The first 9 rows are patterns. Each new row is the sum of 2 different patterns, raised or lowered, with some noise. Before adding, each is slid sideways (what falls off one end comes back at the other) and multiplied by a number that may be negative. Names go in the order of the patterns.
Some rows, each with the names of its patterns after it:
[  0   6  -4  -9  -9  -4  -9  -6 -21   0   3   6 -14   1   3  -8 -10  -3
   3   4   4   7  -1 -18  -1  -2   3   5  -3   1   7  -1  -7   6   1   4
  -1 -14   3  -6   9 -21  -6 -16   0] -> (4)
[ -1   6  -4 -11   9   0   0   4   2  -1   0   6   3  -4  -5 -11   3   0
   5   1   2  -4   3   0 -14 -11  11  -5   1  -1 -16 -10 -16   9   0   4
 -13   4   1  -5 -11   1   3  -7  -1] -> (5)
[  4   0   5   1  21  -4   2  21   2  -4   3   0  -8  -6   1 -21 -10  13
  -4  -3   0  -2 -11   7 -10   2  -1   1   4  21  -9  -1   6   0  -1   0
   4   1   1 -18  -3 -10   2   5   4] -> (6)
[ 21  -8   2  20   0  -7 -11  -4   1  17   1   3   6   2  -7   3  16  -5
  14  18  -6   3  -6   6  -2   3  -1  13   0   0  12 -11  -1   3  -3   5
   6  -1   4 -21  15  10  -1  -3   1] -> (0)
[-12   2  -2   1  -7 -17   2  -1 -11 -12  -4   1   1   0   8   1  -2   4
 -14  -7   8  -9   7  13  10 -21   8   2 -17 -21  12 -17  -4   1   1 -10
  -4  -1  10 -13  16 -11   3  -5  20] -> (1)
[-17   0  -9  -1 -11  -1   2   0  10  -8 -12   1   2 -11   0  -3  -6  21
  -4  -1   3 -10   8   0 -21   1 -20  -1  -2   2  -2   1  -7   2 -12   8
  -3  -6 -11   0  -5   0  -4   2   0] -> (7)
[  0 -12  -1   0   9   4   0  -6  -2  -7  -2  -1 -21  21   1  -7   3 -14
 -21  -8  -8  13   4  -2   4  -5  -4   1   4  -5 -12  -1  -8  -1   5   2
   5  -4  -6   4   3 -12  -4  -8   4] -> (2)
[ 10   9  -3   8  -1  -5   5  15  -5   9   7  -7 -21   3   1  -3  -3  -5
   9 -14 -17   9  11  -9   0  -7   1   1   2   1   5   1  -2  -3   0   0
 -18  -9  -2  -9  -2  -8   1  -4 -11] -> (3)
[ -8   3  -9   4 -11  -1 -19   3 -10   1 -12   5   3   2 -17   7 -11   2
   7  -5 -21   3   6  -6  18  10   1   0  -6  -2   2 -12   0 -19  -1   2
  -1  -4   3   1  20  -3   2 -10  16] -> (8)

New rows, each followed by the names of its patterns:
[ -6   5   2  -6 -14  -1  -5   7   0  10  -2   2  -5  -5  -4  -5   8  10
 -11  -5  -1  -8 -15   5   3   0  -2 -10   6 -12  -3  -1  -1  -1   0  -6
   0 -20  -5  -2  -5 -11  -5   8  -9] -> (0) (3)
[  0 -18  -9  -7 -12 -16  -8 -11  -9 -10  -4 -18 -13 -25  -7 -12 -15 -13
  -7 -14 -15  -8 -18  -6 -10 -11 -11 -12 -15 -13 -26 -10 -12 -23 -12 -14
 -14 -18 -11  -6 -12 -13 -16 -15  -5] -> (6) (0)
[-10  -8 -14  -2 -10 -17 -19 -13 -19 -14 -20 -10 -10 -10 -25  -8 -14 -15
 -17 -11  -9  -2 -19  -8 -14  -1 -12 -15 -16  -5 -20  -8 -15 -29   1  -2
 -18 -16 -17 -33 -22 -17  -4  -8 -13] -> (2) (8)
[-12  14  -4   2   7   5  12  -7   1   9  12   6   3   0   1   8 -12   1
   0  10  13   7  13   1 -17  -9  18  -7   0  16  15 -12  18   9   2   4
   8  -1  -1  -9  12  -8   7  -3   9] -> (1) (2)
[ -7 -31  -7 -23  -9  -1 -13 -11  -8 -10  -9  11 -17  -7  -1  -2 -12  -9
 -13 -20  -8 -12 -31 -12   2 -20 -20 -13 -13 -16  -4 -18  -6 -11 -15  -7
  16 -21  -6   2 -13  -9 -15  -5 -14] -> (6) (0)
[-17 -23 -18 -13 -11 -12 -22  -1 -21 -14  -5 -10 -24 -13 -12 -16  -7  -9
 -12 -15 -11 -12 -18 -17 -16 -31 -16  -3 -18 -17  -4  -4  -7  -6 -10 -21
  -4 -13  -9 -19 -16 -15 -20 -20 -14] -> (1) (8)
[-22 -27 -15   6 -13 -20  -8 -11 -11  -5   0 -17 -32  -9 -18  -9  -2 -10
  -4  -6 -15 -13  -1 -18 -11 -18 -17  -6 -23  -4 -26  -6 -18  -9 -15  -7
 -18 -17 -17 -27   2 -14 -33  -7 -18] -> (4) (2)
[ -1   7 -22   6 -23   6  -2   7 -16   2  -8  -1  -7   1  -4  -1   4  13
   0   3   1  -5  -5  -4   1   6   1  15   6 -16   5  -6  -7  -4  14  -4
   3  11  10  -4  13   6  -1 -13   7] -> (4) (1)
[ 9 13  5 -1  2  2  2 12  8 -2 14  0 -3 15 22 -3  4  5 12  9 -5 14 19  8
  3 11  2  8  1  5  7 -7 18  8  5 11 -4 -7 11  6 16 13  7 16  2] -> (2) (3)
[ -8 -13  13 -10  14  -8 -11 -10  10 -31  -3 -29  -3 -19  -7 -26  -1 -20
  -3 -27   3  -4  -6 -31   2 -20  -3  -2 -10 -27 -16  -2 -18  11  -6  -8
  -4 -14   0 -10 -27  -6 -23 -14  -5] -> (7) (8)
[  4 -14  22  11   4   5   8  20   6   9  16  18  11   7   6   8   3  -1
   4   5  14  10   0  17   1  -7   7  28   1  10  20  21   2  26   8  10
  12  10   1   9   2  15  -5  13  10] -> (1) (3)
[  7  10   3  -8  -2 -10   7  11  -3  -5   6  -2  -1   0  10   0  -3  10
  -9   3 -10   1   1   2  10   4  -6   1  10 -13  -1   2  -6  20   1   0
   7 -17  15   6 -14   1 -13  11  -5] -> (0) (7)
[ -9 -15 -11 -10  -4  -9 -10 -37 -16 -23  -8  -4  -8  -7  -8  -6 -13  12
 -15  -8   7 -17 -16 -13  -7 -32 -20 -16 -32 -22   2 -17 -19 -14 -17 -27
  -9 -33 -10 -12  -9 -16   7 -20 -19] -> (4) (6)
[-22 -14  -3  -3   1   6   0   0 -10  -4   4   5  -1  -5  -3 -17   0   4
   4   9  -5  -2   8   4 -12   0  -4   5   1 -16   2  -3  13  -9  -3 -12
  -1  -3   2  -3 -21  11   0  -8  -2] -> (4) (2)
[-10  -5  -2  -5  -4  -9  -9   1 -14 -20 -13  -6  -9  -6 -11 -25 -11 -23
  -8  -5   3 -15  -8  -7 -12 -11 -14   2  -6 -14 -16  -2 -11  -9  -6  -9
 -10  -9 -12 -10  -8  -5  -7 -10  -2] -> (5) (3)
[ -4   5 -15  -4  11  -7 -12 -13  -9  -7  18   3  -3   6  -2 -12   2  20
 -11  14  17 -13 -12  -8   3  -5  -2  -6  13  -9 -10  12  -8  -7  -1 -10
   0   5  -3   1 -17  11   5  -4  -6] -> (0) (3)
[ -6  -3  -1  -2  -2   9 -12  -2  -5 -10   2  -3  -2 -10  -3  -1   0   4
 -12  -2  -4  -7  -8   3  -7  -2  10  -9 -13   2  -7   3   4   3  22 -12
   6  -7   7  -7  -6  -2   9  -6  -1] -> (5) (7)
[-20 -24 -14 -11 -25 -11 -16 -16 -38 -17 -13 -10  -1 -22 -22  -5 -13 -28
 -10 -17 -16   2 -27 -14 -18 -13 -25 -19 -42 -12 -31  -9 -20 -20 -22 -18
 -24 -18 -42  -9 -15 -14 -33 -13 -17] -> (4) (7)
[-17 -14  -5 -21 -13  -9 -33 -11 -35 -26 -13 -19  -8 -29 -27 -25 -25  -9
 -10 -23 -30 -20 -21 -22 -23 -28 -14 -26  -7 -35 -14 -22 -22 -21 -17  -1
 -18 -21  -5 -13 -39 -13 -16 -16   9] -> (4) (7)
[  2  -8  -7   8  -4  -4  -6   0  12   1   5  -1  16   6  16  -4  -3   1
   1  10  15  10  -3   9  18  -7 -11   2   2  -2  -1   6   5   2  -2   4
  -7   6  -2  16  -1  13  -7  -1   2] -> (4) (1)
[  9  -2  -3  -5   0   1  -5   3   5  12   2  -6   3   2   4   8   9   0
   2  10   4  -5   1  -8   8   3   0   5   3   2  -5  -1 -18  -6  11  -1
   1  -5 -17 -10 -16   5  -8   6  -6] -> (4) (5)
[  5   4   7  -9  -5  11   2  10   5   6   7 -18  13  15   4  -3   4  22
   0   4  17   8  -3  -5   3   6  21   7  10  11   3  -4   3  21   1  19
  22  -2   5   0  10  -5   2   9  17] -> (5) (0)
[  3  -2  -5  -3 -11  -2   5  11 -22   0 -19 -10  -9  21 -14 -12   7  11
 -17   8 -16  -4  -1  10  -9   1  -9   3 -22   4  -1   5 -15  12  -4 -12
  -2   1  12   0  -3   9  13   0  -8] -> (4) (1)
[  4  -9  14  26   0  19   5   7   9  16   0   7  17   7 -17   5  13   2
   3   4  -3  -6 -13  11  23 -12   5  15   4  20   7   5   6   6   0   7
   2  14 -21  -2   7   4   3   1   3] -> (7) (3)
[  1   9   2   5 -16   9  13  -1  -3  -6  10  -6   2  11   2  -4  -7   8
 -11   7   5   1  12  12   0   5   3  -5   8   9  -4   5  -4   0   1   8
   1  11   0  -4   7 -12   1   4  -4] -> (0) (2)
[ -2 -14   9   4   2   4  -9 -13  -6   6  -8 -14  12  18  -2   0   4   4
  -5   0   2   5  -2  12  -3   8 -13   6 -12  12   3   1   3  11  11  -6
   7   8  13   3 -10   4  -3   3 -14] -> (4) (1)
[  7  -6  19  18  -7  17   4  -8   0   4  -3  10   9  -6  16 -12  -1   2
  -7 -13  11  -1  -3 -19  11   7  -4  -4  -1  31  -4   9  12  -7  -8 -15
  -4  -3  12 -19   4   1 -19  -8   5] -> (6) (0)
[-20 -17 -14 -10 -19 -16 -26 -13 -11 -10 -12 -14  -6 -17 -13 -14 -11 -14
 -16  -4  -8 -27 -16  -8 -10  -8 -12 -25  -7 -12 -17  -3 -17 -11  -2 -25
   1 -17  -5 -28 -16 -24  -9 -14  -2] -> (4) (7)
[  6  -2  -1   5   3  -1 -12  -6   3   8  10   3   2  -2  10 -13   3   2
  -2  19  20   0   9  -9  -1  11   3  11  -4  -3  -5  11   4   0   6   7
  -4  -2   3   2   4  -9  -1  14  -3] -> (5) (2)
[18 11  0 10 11 14 17 14 20 14 15 16  2  7 13  9 16 26 20  0 17 16  1 -7
 17  8  9 13 12 -1  7  4 25  4 28 -1 17 11 24  0 16 13 13  9  3] -> (5) (1)
[-17 -11  -3 -12  -7  -7 -30 -27 -18 -11 -12 -10 -12  -6 -16 -21  10  -8
 -17   5 -16 -15 -12 -11 -19 -15 -11 -30 -23  -1 -15 -26 -17 -15 -25  -5
 -23 -12 -13 -18  -4  11 -23 -11  -7] -> (6) (3)
[  2  -6 -14  -4  -8 -16  -1  -5  -6  -3 -11 -16   1  -5  -4 -10  -6  -2
 -14 -12 -17 -24   3  -8 -10 -10  -3  -1   1 -14 -11  -8 -17  -1  -4 -26
  16  -6 -17  -2 -20 -10 -20 -18   6] -> (0) (2)
[ 14  -3   7   7  -2  -6 -10  -1   1   5   3   7   8  -3  13 -22   3   3
  -8  15  22   4   3 -18  -8  -4  -5   8  -1  -2  -9  -1  10  -2   1  -3
  -6  -7 -10  -2   4   1  -7  10  -4] -> (4) (2)
[  0 -15   1 -14 -16  -4 -10 -14 -18 -16  -8  -7  -6 -25 -11 -14  -3  -9
  -3  -7   4  -3  -5 -14  -7  -9 -15 -17   2 -14   0 -17 -18 -11  -1 -14
  -6  -9 -26 -20 -16 -12  -9 -15 -16] -> (4) (8)
[25  8  8 13  8 31 15  4 18  5 10 15 24  8 23 22 11  9 16 16 10 11 15 20
 14 12 24 10  4 16  7 14 12 13 18  0 29 13  9 13 14 23  9 13 23] -> (0) (7)
[23 11 15 22  4  7 18 18 11 17 14 14 -4 26 21  7  7 15 33 12 11 29  9  7
  3 10 11 26 23 23  9 17  7 18 36 15 34 22  7 14 16 13 11 19 19] -> (5) (0)
[ 17   5   0  12   7  -4   6   1  22   1  -6   6   9  14  -2  12   2  -5
   2  10  13  -6  23  -1   2   9  -8 -11   5  -2  11  14  -1   0   6   3
  10  10   7  -4   7  -7   8  12   3] -> (0) (2)
[ -3  -9 -10   4  -3   3 -17   6 -27  10 -11  -3 -30   3 -14  -6 -19   1
   3  -8 -12   5   5  -2 -16  -4 -13 -14  -6 -10 -21   6   1 -19   7  -8
 -17 -16   6 -15  -8   2  11 -27   7] -> (1) (8)
[ 13  -7  29  -6  14   3  19   3  13 -10  17  -4  19   0  14   8  15  -8
  21   0  17  19  -2 -10  12  18   0  31  26  14  18   4   5  15   1   6
  -6   9  12  23   6  15  14  25  13] -> (7) (8)
[ 17  11  -2  15  18  14   5 -14   7   1  19 -11   6  -8   7  22  -4   3
   4  -5  13  16   7  -6  -5   7  14  -9  11  14  -2  -7   9  20  12  16
  12   2 -11   1   8  14   8   2  19] -> (4) (2)
[-11  -5  -5  -6  -2 -27 -14  -6 -15   4 -27 -14   0  -8   7  -5 -10 -14
 -14 -11  -7 -13  -9 -15  -4  -1  -8  -9  -5 -14 -12 -12  -9   7  -7   2
  -6 -12  -8 -11  -9 -15  -3   0  -5] -> (4) (7)
[  0   6  14  -3   6   0   2   8  12  -2  -9   9   5   1   2   8   5  18
  -9   2 -10  16   2   7   1   7   2   4   8   1   0  18  -2   4   9   7
  -9   4  -1  -9   0  11 -11   4   5] -> (6) (8)
[11 13 16  7 21  6 28 12 20 17 10  4  8 12 17 16 18 17 26 10 20 -8 17 12
  7 24 29 17 12  0  6  5  8 23 11 10  3  9 18  9  8 10 11  4  6] -> (4) (2)
[-13 -11   8 -21 -14  22   3 -21  21  -7 -18 -22  -3  -7   5 -19   6 -23
   2 -20  -5 -19  -4  -2   5 -18  -3   1  -8 -12   4   2   4 -12 -13   0
 -27 -14  -6 -18   8   0 -19  -2 -35] -> (0) (1)
[  9  10   4  11  24  -4  12  -1  12   7   6   1   4   5  13  11  23   9
  -5   4   3   9   5   6  13  24  27  -6   6  12  14  17  20  22  -3  28
   2  20   8   1  21  21 -10   7   0] -> (5) (7)
[ -7 -20  -5 -14 -12 -18  -9   8 -13  -4   0 -17 -11 -16 -21 -13  -5  -6
  -9 -15 -11 -13   1   4 -12  -5  -1 -18 -10 -13 -25   7  -7 -17  -1 -23
 -28 -10 -23   0  -5 -14  -4  -9 -14] -> (0) (2)
[12 14  4  5 10  5 23  3 -2 -6 17  9 -1 14 12  3 -2 -5  0 -1  1 16 11  6
  3 -5  5  7 -4  3  4 -6  2  3  5 19  0  7  5  9  7 21  0 11  7] -> (4) (2)
[-14 -10  10  -3  -1  -5  -9  -2  -7   3   6   2  -7   3  -4   2  -3   5
  -8  -7   0   0  -2   3   0   4  -5  -6   8  -1  -5  -4  -3   1  -3  -8
  -8   3   9   0  -2   0  -3  -6   0] -> (7) (2)
[  6 -12   2   5  -2   0  -3 -13 -29  -1   3  -9 -12  -5   2 -16 -18 -15
   4 -13  -8  -7 -11  -5   8  -8  11  -5  -9 -11  -7  -9 -17 -16   1 -17
  -8 -10   0 -10 -13   0   3 -11  -2] -> (7) (3)
[-12 -13 -12 -15 -13  -1  -6 -13 -15 -13  -9   3  -6   1 -18 -11 -17  -5
  -4 -14  -6  -4  -7 -14 -10 -13 -19 -12  -3  -5 -19  -6 -15 -13  -8 -27
 -11 -16 -16  -3 -14  -4  -1 -13  -2] -> (5) (7)
[13  0 19 -1 11  9 15 21  7 14 29  4 12  4 25  0 13 10 19 13 10 -4 12  5
 12  5 13 18 29  8 10 10 15 19 22  5 30  7  9 25 31  8 11 11 21] -> (5) (8)
[-30 -17  -8 -16 -14 -16  -7 -13 -14 -22 -10 -22  -6  -7 -11  -5  -2  -9
  -6  13 -18 -21   9  -7 -17  -9 -15 -11 -23 -21 -24 -14  -4 -14 -17 -11
 -13 -19  -5 -18  -6 -15 -11  -7  10] -> (6) (3)
[  1  -7 -11   4 -22 -14  11 -13   9  -6 -12 -20  -5 -18 -10  -6  14 -20
  -9  -2   2  -8 -12  -2   4 -16 -16   9  -9   2  -9   0 -10 -12 -12 -19
  -2   2 -10 -11  11  -5  -7  -1 -27] -> (7) (3)
[ -6   6  -7  -5  -9  12 -18 -20  -2  -3 -15 -20  -2  -4 -19 -17  -8  11
   2   5   0  -9 -10  -5 -17 -15   1 -28   4   4 -12 -26   4  -9 -21 -16
  12 -21   8   6 -16 -11  -6  -7   6] -> (6) (1)
[ 0 12  5 18 11  3 21 18 -8 16 14 15  8 12 13 12  2  0 10 -4 23 16 12 16
  7 11 13 22 24  2 20 13 11 13 -3 11  6 -1 -4  9 30 12  9  0  7] -> (6) (0)
[  0  11   3   0  -1  -1   0   0  16   1 -14   8 -12  -8  -3  19   1  -2
  12  22  -5   8   3  -4   4  11  -4   2  -7  17  -9  14  -5   4 -20  10
   0 -11  15   9  12   1  -7  -3   5] -> (1) (2)
[-17 -14 -18 -18  -8  -4 -15  -6 -14  -9   6 -24 -11 -12   3   0  14  -2
 -26  -8  -3 -16 -18   3 -13  -6   9 -10 -23 -19   1  -2 -22  10  -8  -5
 -16   3 -21 -14 -10   7 -15 -20 -12] -> (4) (1)
[  7  -6  13  -1 -11  -6  17  -1   3  12  21  -7  23   9   3   1  10   2
   3  -4   5  -1  14  -2   9 -21   3  -1   1  11  11  15   4  -1  13  15
   9  -1  -3   1  -8   1   8   0  18] -> (1) (2)
[ 14   5  -7   1   7   1   7  13  11   6  17  27   7  11  17   9  15  10
   4  22  -4  -3   8  -3  -3  15   3 -13  12  -2   0   9  24   2  14  11
  16  10  -7  18  20  -2  -7  13  -5] -> (6) (3)
[19 17  2 16  8 15  4 10 12 15  9  2 12 -1 10 10  8 12 13 16  3 -6 18 12
 12 14 11 23 -4  7 22  3  6  2  4  5 20 15  8 16  9  1 10 14  7] -> (0) (2)
[ 22  29  10  15  19   6   4   6  16   5  23  15   9  19   2   4  -5  28
   4   4  29  34  -1  26   3  16  15  17  11  10  13  16  -6  29   8  11
 -16  18   8  21  10  17  27   9   8] -> (0) (1)
[ 10   4 -11   3   8 -11  -7  -1   0  11   7   9   3 -17   0   3   4  20
  -6  -1   9   5  -5  -1   9   7  -8 -10   9   5  14 -18 -11 -12   3  -1
   9   2  -6 -13   2 -14 -13 -13   2] -> (4) (0)
[ -1 -19   3  -6  -8  -7 -11 -15  -3 -11  -5  -5  -4  -1  -7  -8  -7  10
  -2  -3 -10 -17  -9  -9  -4  -9  -7 -25  -2  -8 -31 -16   2 -12  -5  -2
 -14 -11  -4   6 -14  -2 -11  -2  -6] -> (5) (6)
